The rows of a group lie close to one hidden flat surface of 8 dimensions, which may be shifted away from zero. Surfaces can cross.
In the rows, 128 means zero.
Some rows, each with its group after it:
[132 181 126 137 142 131 151 100 123 114 193] : j_95
[154 107 153 127 147 152 165 120 146 149 137] : j_95
[136 139 140 150 109 103 124 140 141  88  87] : j_83
[ 99 144 112 140 138 132 118 163  72 151 182] : j_83
[136 127 111  84 125 117 121 128  99 122 137] : j_83
[ 98 144 130 145 118 117 102 149 108 124 141] : j_368
[123 152 125 180 145 124 109 122 105 146 172] : j_729
[ 90 140 110 125  98 166 154 167 126 162 169] : j_368
[181  88 164 102  69 158 172 138  91 159 114] : j_729
[124 116 154 110 104 157 165 108 149 160 110] : j_83
[148 101 152 124 109 128 127 142 129 141 122] : j_729
[161 114 149 146  79 157 186 185 134 135 104] : j_729
[121 111 106 113 109 129 130 152 171  99  93] : j_729
[129 136 179 119 135 112 149 136 175 149 138] : j_95
[ 80 127  92 175 133 179 122 121 162 123 156] : j_729
[121 157  90 176 153 131 134 153 173 114 157] : j_729
[130  99 105 172 124 192 145  50 177 142 102] : j_95
[100 125 142  64 115 150 154 132  73 117 174] : j_368
[135 166 123 123 146 141 162 117  84 123 172] : j_83
[ 82 143  77 128 103 141 105 157  76 104 132] : j_83
[127 118 107 148 158 111 102 147 168 112 124] : j_83
[153 139 141 138 153  81  95 150  91 122 157] : j_368
[169 120 128  62 114 102 136 163  80 131 146] : j_83
[ 88 185 154 176 143 114 127 179 103 120 193] : j_368
[104 143  79 136  80 173 160 152 124 135 112] : j_368
[110 144  84 144 103 126 128 177 139 105 105] : j_83
[127 114 159  34 110  94 123 164  73 116 134] : j_95
[167 139 158 112 166  77 113 145 116 126 173] : j_368
[133  91 150 135 145 147 116 123 107 142 133] : j_95
[155 129 184 156 136 112 149 148 116 151  85] : j_729
[ 57 152 153 152  79 175 164 180 139 146 142] : j_368
[141 132 113 157 123 176 157  54 156 131 147] : j_95
[153 126  88 103 162 148 193 144 185 124 102] : j_95
[161 118 176 119 126 125 161 138 143 126 115] : j_368
[108  80 139  97 143 102  68 115 145 146 119] : j_83
[118 120 105 115 153 168 161 138  79  86 123] : j_729
[149 132 202 105 147  88 124 106 123  75 114] : j_368
[114 100 226 119 140 107  84  84 168 176 163] : j_95
[140 222 105 149 137  74 140  97  81 116  73] : j_729
[130 120 133 137 137 120 101  84 170 143 122] : j_95

New rows, each followed by its group:
[122 117  55  92 129 163 142 113  90  54 112] : j_83
[147 119 178  92 132 157 159  41 153 148 183] : j_95
[104 140  82 142 103 120  97 169  79 145 156] : j_368
[ 98 161 126 164 103 108 120 176 159 179 134] : j_83
[159 162 128 114 129 111 165 110 145 113 122] : j_83
[166 120 149 173 160 151 173 160 170 189 163] : j_368
[141  98  99  74 124 163 166 147 103 140 146] : j_83
[127 135 126 120 100 129 109  76 117 120 141] : j_95
[103 122 136  72 115 136 136 117 137 130 147] : j_368
[ 85  82 130  89  76 193 137  77  82 120  57] : j_729
[152 157 107 126 104 117 156 112 136 126 101] : j_729
[ 55 187 167 130 100 150 174 113 221 138 133] : j_95
[218 119 140 119  46 119 165 187 141 157 168] : j_729
[132  91 146 103 152 170 177 170  94 137 133] : j_95
[ 68  95 143 131 136 140 113 152 157 144  80] : j_95
[130 103 131 178 173 175 151 158  89 140 155] : j_95
[ 99  77 157 113 150 185 154 137 117 147 122] : j_95
[135 137 159 127  89 147 183 193 110 134 141] : j_368
[103 166  81 134 164 118 125 111 178 114 134] : j_95
[117 144  57 136 183 135 118 102 139 110 140] : j_95
[145 143 101 137 105 167 160  95 134 149 156] : j_729
[143 145 148 152 114 142 163 178  69 136 157] : j_83
[154 102 150 126 148  92 100 176 132 146 146] : j_83
[ 99 120  54 103  93 163 126 127 112 145 131] : j_368
[105 155 153 176  67 150 159 203  87 161 125] : j_83
[120 102  99 178 192 151 125 125 205  95 117] : j_83
[144  86 204 119 134 156 157 122 132 166 146] : j_95
[119 107 140 171  68 153 107 116 186 177 132] : j_729
[139 146  74 111  99 141 171 174 127 116 122] : j_83
[132 134 211 114 166 135 171 119 129 102 162] : j_368
[ 97 164 172 145 145 140 161 140 121  98 162] : j_368
[101 138 158 110 148 116 108 119  90  99 159] : j_368
[ 77 125  95 120  96 146 109 126 119 123 105] : j_83
[164 154 126 128  74  64  77 104 159 171 133] : j_729
[ 82 230  75 120 125 112 136  78 149 160 165] : j_83
[135 122  77  99 136 107 103 137 165  97 159] : j_729
[153  87 101 123 121 162 133 126  94 154 128] : j_368
[ 95 174 108 136 172 137 152 128 132 118 183] : j_95
[ 75 163 153 163 114 156 147 113 173 135 138] : j_95
[ 97  90  79 131 101 174 114 132 148 201 133] : j_368
[146 122 118 151 159 137 153 141 163 113 130] : j_83
[164 103 161 136 146 101 119 108 222 174 127] : j_729
[157 111 136 115 163 130 129  89 121 155 166] : j_729
[123 106 162 129  81 137 129 123 115 146  73] : j_729
[151 129 113 138  73 136 128 135 147 147 160] : j_729
[118 144 136 146  98 141 165 129 195 135  93] : j_95
[144 149 165 111 120 138 187 131 135  91 120] : j_368
[136 107 137 163 107 150 157 206 135 134 110] : j_83
[146  93 145 123 155 131 137 155 141 121 133] : j_729
[109 111 109 113 105 171 159 140 136 144 115] : j_83
[124 163  96 111 101 106 120  83 181 111 105] : j_95
[130 125 133 130 163 113 115 122 118 125 128] : j_729
[167 140 143 146 107 100 137 156 134 144 127] : j_729
[ 99 180 110 169 130 144 153 134 158 156 148] : j_83
[149 131 126 110 125  83 105 182  81 128 149] : j_83
[127 130 149 129 167 140 126 115  59  97 167] : j_368
